The rows come from 5 hidden closed curves, with some noise, and rows from the same curve form a group. Each curve winds through 8 dimensions. The rows are also pushed far along 5 directions, which tell nothing about the answers.
(in the rows, 128 means zero)
Some rows, each with its group after it:
[ 95 119 178  75 103 136 138 127 140 173 205 170 164  96 154 116 112  86
 101] | zuf
[166 173 115 171 105  97 169 114 150  83  88 110  87 111 117 100 145 164
 121] | minen
[133 159 145 125  79  70 103 139 151 151 143 109 139 110  53 125  70 107
 127] | taso
[135 125 144  80 154 143 181 109 137 131 121 143 101 108 175 100 160 148
 134] | taso
[112  91 128 176 147 141 122 116 156  28 110 105 133 134 133 112 156 119
 137] | Muf
[129  80 100 138 154 104  76 125 110 119  95 120 162 168 119 214  95  91
 124] | Muf
[158 159  92 125 120 110 130 130 129 125  92 107 137 146 128 148 104 171
 134] | Gisam
[110  78 115 162 156 146  62 133 112  93 103 149 182 158  83 197 103  89
 111] | Gisam
[147 113 108 111 214 159 131 138  73 121 100 126 136 154 167 143 157 180
 150] | minen
[134 126  94 138 130 129 101 121 111 126  91 132 127 164 109 177 104 133
 134] | Muf
[144 149 129 154 102 125 160 143 130 103 110 131  80  89 118  90 182 132
 136] | minen
[153 122 117 164 131 121 153 111 144 111  97 108  96 139 144 120 147 126
 114] | Gisam
[195 142  53 160 237 118 118 128  96 103  18  39  90 178 153 129 166 211
 179] | Muf
[126 154 123 141 104 111 133 133 168 134 110 123 121 112  96 144  80 141
 119] | Gisam
[138 181 127  99 120  78 131 148 185 149  96  88 139  93 141 129 124 177
 140] | taso
[112 123 143 100 124 115 149 104 170 128 165 109 126  95 136  85 112 139
 126] | taso
[ 89  97 159 133  93 150  97 150 147  82 151 146 149 123  91 139 132  76
 134] | zuf
[111 136 114  67 157 102  98 124 154 153 123  91 164 139 153 159  99 190
 155] | minen
[125 141 124 162 122  88 193  82 216  59 108  76  64  76 199  61 190 170
 130] | Muf
[138 130 121 132 162 120 133 138 126 126  83 104 119 144 108 123 129 177
 157] | Gisam
[ 70  51 153 123  90 170 147  99 136  70 162 201 125 110 150 124 171  51
 109] | Muf
[ 77  58 174 116 114 158  97 159 126  88 158 165 200 158 110 180 125  98
 125] | Muf
[128 147 134 159 126 114 112 129 117 103 120 137 116 100  80  96 144 117
 134] | zuf
[118  99 131 169 132  81 112 169 181 115  86  59 145 128 118 156 147 158
 141] | zuf
[110 126 184 131 101 110 151 132 192 100 169  96 109  79 151  65 172 101
 130] | taso
[131 207 112  78  52 133 152  95  75 192 187 224  84  48  95  82 112 107
 107] | Muf
[140 108 105  61 182 165 168  81  55 181 152 171 117 165 171 120 106 159
 127] | minen
[140 126 135 150 144 127 124 136 106 142 106 128 113 159 137 133 146 112
 137] | taso
[146 123 107 126 168 138 115 132  71 149 138 132 135 132 115 126 119 131
 128] | zuf
[109 153 129 105 125  68  96 182 194 169 112  58 156  89 115 164 105 187
 152] | Gisam
[102  81 153 152 138 132 112 137 152  59 106 112 153 165 113 142 148 137
 148] | minen
[140 113 140 142 110  87  71 200 103 162 114 107 171 148  62 194 110 104
 136] | taso
[215 207  83 138 174  88 110 136  64 166  54 115 116 159 111 171  98 174
 132] | zuf
[111 121 133  99 126 134 131 115 152 105 144 141 154 100 149 135 124 122
 115] | minen
[140 111 155 172 159 105 107 143 169  67  94  66 127 151 131 129 151 111
 144] | minen
[117  61 135 177 178 133  97 134 143  85 119  88 189 183 134 167 112 133
 113] | zuf
[140 137 132 144 106  79  55 151 127 135 112 107 168 147  59 175  90  86
 128] | Gisam
[118 158  90 126 134 106 141  92 165 130 119  91 100 104 135  89 117 193
 144] | Gisam
[116 134 107 163  98 138 133 110 127  92 127 155 103 104 112 122 142 121
 116] | Gisam
[130 131 120 129 149 105 102 127 115 156 142 108 126 114 105 112 113 121
 136] | zuf
[117 107 147 164 155 153 153 130 149  61  89 130 115 128 112  95 165 149
 144] | Gisam
[ 74  99 140 126  89 159  96 122 133 120 168 197 150  98  93 160 106  66
 100] | Gisam
[106 136 174 102  85  95 153 138 198 134 187  83 108  74 149  79 145 118
 137] | taso
[ 57  60 159  88 138 142 101 117 180  94 184 120 195 128 169 144 115 103
 126] | Muf
[164 130 129 155 136  94  76 157  98 124  96 109 159 158  73 166 111  97
 128] | Gisam
[ 99 123 143 173  59 111 107 135 193  60 154 106 143  73  94  94 148  72
 113] | Muf
[152  81 139 123 164 114  95 168 122 129 106 101 175 165 120 218  95 105
 116] | taso
[145 122 146 117 159 143 154 119 130 112 115 122 127 162 176 125 150 149
 131] | zuf
[178 183 101 110  87 115 120 140  77 178 126 138 122 137 100 140 108 138
 122] | zuf
[129  75 133 162 177 156 120 152 122  80  85 123 124 164 134 175 146 104
 139] | zuf
[100  54 164 129 136 120  94 150 174  90 125 101 170 140 120 179 137  89
 124] | taso
[159 198 118 159  46  92 164 122 140 108  93 149  37  88  61  98 117 104
 138] | minen
[127 120  97 103 158 128  98 117 110 139 121 139 153 118 151 166 126 125
 119] | Muf
[137  91 125 133 147 142 135 117 106 103 120 141  97 140 115 154 129 107
 126] | taso
[109 115 138 116 116 139 118 145 104 112 133 159 150 137 102 150 123 136
 138] | Muf
[134 133 114 133 142 113 119 111 129 129 104 111 132 157 131 135 130 164
 135] | zuf
[110  90 146 130 101 136 139 139 133 134 157 139 126 124 143 141 150 101
 116] | Gisam
[143 161 139 114 114 104 110 150 110 169 147 128 116 105 118 132 123 102
 131] | taso
[ 95  67 111 113 216 157 126  88 158  98 123  89 121 141 210 117 166 150
 150] | minen
[181 174  98 114 132  87 113 123  60 213 102 144 107 141  65 135  79 122
 127] | taso
[147 186 125 159  76  86  89 156 119 135 132 124 116  97  48 132  97  94
 128] | minen
[116 102  96  82 136 151 132  98  90 142 132 168 109 129 158 138 137 101
 137] | Muf
[ 80  85 181 129  84  86  75 153 193 100 164 100 197 136  97 170  94  80
 123] | Muf
[153 161 107 124 147 123 145 124 137 129  95 122 107 125 166 154 120 153
 123] | taso
[117 104 102 104 161 131 105  99 117 140 140 138 160 131 160 168 103 122
 108] | Muf
[107  97  95 120 194 151 114 128 117 118 107 103 122 142 165 138 160 175
 163] | minen
[105 111 128 128  82 127  93 148 158 119 165  99 147 113  97 135 110  97
 131] | zuf
[110 107 133 122 156 123  93 131 131 129 133 108 140 144 114 140 109 119
 146] | zuf
[ 93 112 163 127  37 102 123 160 170 143 167 125 148 109  88 126 127 105
 122] | zuf
[165 172 106 124 181 145 142 105  89 137 110 135  79 130 175 115 148 148
 133] | minen
[106  94 174 130 105 107 116 161 174 111 167  89 143 115 123 133 133 100
 132] | taso
[126 160 129 116 139 115 151 126 182 108 112  85  86  98 173 101 148 157
 156] | minen
[103 132 137 104  63 101  86 145 153 130 162 129 170 111 129 170 120  92
 118] | Gisam
[114  41 160 192 176 129  88 161 190  53 108  52 196 176 169 186 154 106
 114] | minen
[128 103 122  79 153 109 110 138 163 165 122  77 176 171 189 192  97 151
 130] | Gisam

New rows, each followed by its group:
[146 159 135 189  88 153 190 114 157  58  99 122  46 114 124  49 198 153
 135] | Muf
[145 113 132 124 151 118 130 127 127 112 108 117 105 123 123 138 144 122
 134] | taso
[149 103  87 160 179 132 102 135  83 143  82 132 118 153 113 190 113 116
 123] | zuf
[ 73 131 132 120  48 100 105 123 211 114 157 113 168  85  87 104 104 131
 122] | Gisam
[164 138 128 110 117 122 146 112  72 142 117 173 111 153  89 137  97 114
 123] | minen
[102 109 133  69 122 162 117 123 113 160 145 193 169 144 140 191  77 103
 112] | taso
[160 178 110 132 102  98 124 152  75 166  82 161 104 135  67 157 112 151
 141] | zuf
[ 91 105 156 131  89 115  80 179 154 113 146 120 174 104  88 152 145 100
 137] | minen
[101  79 148 169 121 176 134 106 120  27 142 174 126 134 116 107 153  69
 120] | Muf
[148 149 111 193 122 142 126 130 142  43  92 108 109 109 105  98 164 127
 128] | Muf
[ 93  97 135 115 134 140 122 116 167  86 141 127 136 110 144 146 129 127
 130] | taso
[103 133 126  88 105  78  75 174 203 164 158  31 172  95 127 143 106 143
 151] | zuf
[102 114 170 156 108 115 117 151 171  75 131 104 133 121  95 105 147 115
 149] | zuf
[118 103 109 117 120 113  81 142 124 118 131 104 179 166 142 192 115 133
 134] | Gisam
[109  99 140  95 169  96 105 144 203 121 136  45 175 112 178 142 118 142
 140] | minen
[ 61  45 157 116 124 105 116 134 216  93 156  88 194 116 183 160 150 139
 117] | Muf
[123  93 137 115 129 155 110 141  77 121 118 177 158 181 100 189 108 110
 129] | minen
[133 128 146 136 150 117 113 123 144 124 148  94 129 126 146 110 135 112
 128] | minen
[148 140 147 124 108 142 162 121 126 128 153 145 124 117 156 106 142 110
 102] | zuf
[ 81 148 144  20  62 101 159  86 196 181 201 142 125  56 162  85  96 123
 121] | minen
[ 91 139 129  57 110 113  98 120 145 174 177 130 137  95 121 127  80 103
 147] | minen
[182 162 110 213  95  81 102 158 121  91  40 112 109 164  53 199 108 128
 123] | Muf
[ 89  45 140 104 175 174 158  89 146  93 172 132 139 126 175 105 140 131
 117] | taso
[106  88 144 117 153 159  96 142 104 106 136 144 157 158 111 155 117 105
 144] | zuf
[124 118 117 131 159 129  93 131 121 116 106 114 127 149 112 157 109 119
 147] | zuf
[138  93 116 139 143 124  94 135 108 136 132 113 175 176 115 179  82 106
 110] | Gisam
[140 105 132 149  95 168 167 112  91  92 122 202  88 142 128 138 146  64
 106] | Muf
[111 119 133 140 142 130 134 112 160  71 121 108  98 113 130  94 141 121
 153] | minen
[108  68 140 133 210 175 162 105 130  98 113 118 127 175 212  97 181 157
 144] | taso
[116 105 167 123 111 122 106 156 147 102 143 121 169 132 122 141 139  95
 126] | Gisam
[152 164 123 124  68  99 113 167  91 187 108 165 128 134  65 181  85 105
 121] | taso
[157 113  72  60 197 174 127 117  32 195 102 168 128 189 173 198 100 153
 138] | Muf
[138 175 131  90 127  80 161 106 153 154 133  90  79  84 158  60 158 174
 156] | Muf
[153 157 123 148 150 126 134 114  95 150  94 141  99 159 134 115 133 122
 136] | taso
[147 131  84 131 149 140 125 123  78 161 113 146 101 126 136 154 131 125
 123] | minen
[155 155 116 129 197  93 113 146 138 143  82  54 130 141 161 122 148 189
 163] | taso
[ 83 100 174 177  46 117 141 112 204  41 170 133 121  70  83  64 150  60
 110] | minen
[157 140  98 126 153 114  98 143 108 141  94  87 125 141 116 128 141 140
 152] | Muf
[111 108 158 149  99 128 117 141 129  78 119 143 128 146  77 127 143 111
 146] | minen
[119 124 126  71 107 112 132 118 144 187 156 117 137 129 156 129 113 131
 129] | Gisam
[143 160 107 145 132 131 124 141  90 153  96 154 115 131 137 142 148 131
 130] | taso
[124 124 119 137 157 129 105 121 134 107  80 132 132 142 136 157 141 134
 136] | taso
[160 192 132 135  94  84 138 127 151 131 116 113  79  66 118  87 156 109
 126] | minen
[120 149 114 134  85 108 100 129 144 112 149 121 135  90  91 114 112  92
 125] | Muf
[126  93 137 174 198 166 161 142 153  33  58 110 117 145 156 127 183 184
 150] | Gisam
[148 137  95 101 176 116 140 121 112 154  90 117 128 143 178 172 129 195
 133] | Muf
[157 163 108 142 134 125 100 129  84 105  96 147 119 139  82 146 108 112
 138] | Muf
[140 139 122 171  90 140 149 111 117 115 119 162  65 124 118 124 148  87
 114] | minen
[153 191 126 120 100 111 127 163 101 154  94 161 106 105  64 146 104 140
 141] | Gisam
[135 127 134 132 130 115 150 109 143 111 135 113 109 113 110  94 114 136
 127] | taso
[151 167  86 128 129  77 113 131 122 137 105  88 115  98 110 118 123 151
 147] | Muf
[117 129 111  54 154  99 117 137 139 186 127  88 128 112 154 133 122 167
 168] | minen
[103 116 128  93 132 138 138 127 133 142 136 139 146 124 159 130 147 168
 134] | zuf
[134  71 146 173 167 145 114 155  91 106  91 124 144 197 114 156 151 114
 142] | taso
[123 120 130 129  99 147 163  95  87 126 163 199 104 116 122 118 120  95
  98] | Muf
[132 160 135 127 137 115 138 123 155 126 154  93 110  89 159  82 143 137
 132] | minen
[117 104 138 109 164 143 125 106 119 101 149 140 164 133 145 117 132 141
 121] | minen
[125 112 135 120 125 122 139 143 119 154 146 120 117 127 142 133 142 130
 130] | Gisam
[ 79 126 124  94  84  87  88 138 188 160 172  86 168 107 126 152  87 145
 136] | Gisam
[167 131 114 138 185 159 166 124  75 111 113 138  75 140 167 126 153 146
 136] | taso
[145 150 151 133 121  35 105 171 193 133  97  27 149 140 119 155 114 173
 157] | Muf
[124 101 108 117 219 176 124 116 100 106  93 147 132 165 171 182 118 158
 139] | Gisam
[176 116  80 181 198 130 164  85  89  61  45 126  67 166 165 140 158 144
 134] | Muf
[149 132 130 119 178 122 123 137 110 140 123 101 118 135 161 132 141 137
 143] | taso
[143 108 133 129 143 105  97 129 100 128 126 118 137 151 102 140 115  82
 135] | Muf
[128 131 110 137 113 120 113 133  94 114 123 154 129 105  90 130 142 117
 129] | Muf
[ 45  31 133  69 133 159  54 129 160 148 177 138 235 163 158 225  82  93
 110] | Muf
[ 95  83 150  88 136 126 101 146 151 117 141 123 171 126 113 167 114 125
 136] | taso
[135 108 132 109 175 125 118 116 105 124 125 124 146 175 148 165  96 134
 135] | Muf
[143 167 106  94 114 134 132 126 116 182 134 123 109 131 129 121 115 163
 139] | Muf
[ 97  77 193 202 130  76  85 184 216  49 104  52 194 141  97 149 147 117
 135] | zuf
[141 149  83 103 189 133 135 121 114 139  83 107  82 113 174 123 161 182
 166] | minen
[145 155  96 100 101 160 132 130  57 178 144 205  96 101 106 152 108  88
 112] | zuf
[101 136 120  96 108 133 120 105 139 122 171 142 134  87 136  99 117 106
 129] | Muf
[142 128 136 107 150 177 125 128  60 147 148 194 122 149 146 161 119  78
 113] | minen
[156 120 141 101 151 130 147 136 126 128 122 130 125 126 147 156 117 114
 115] | taso
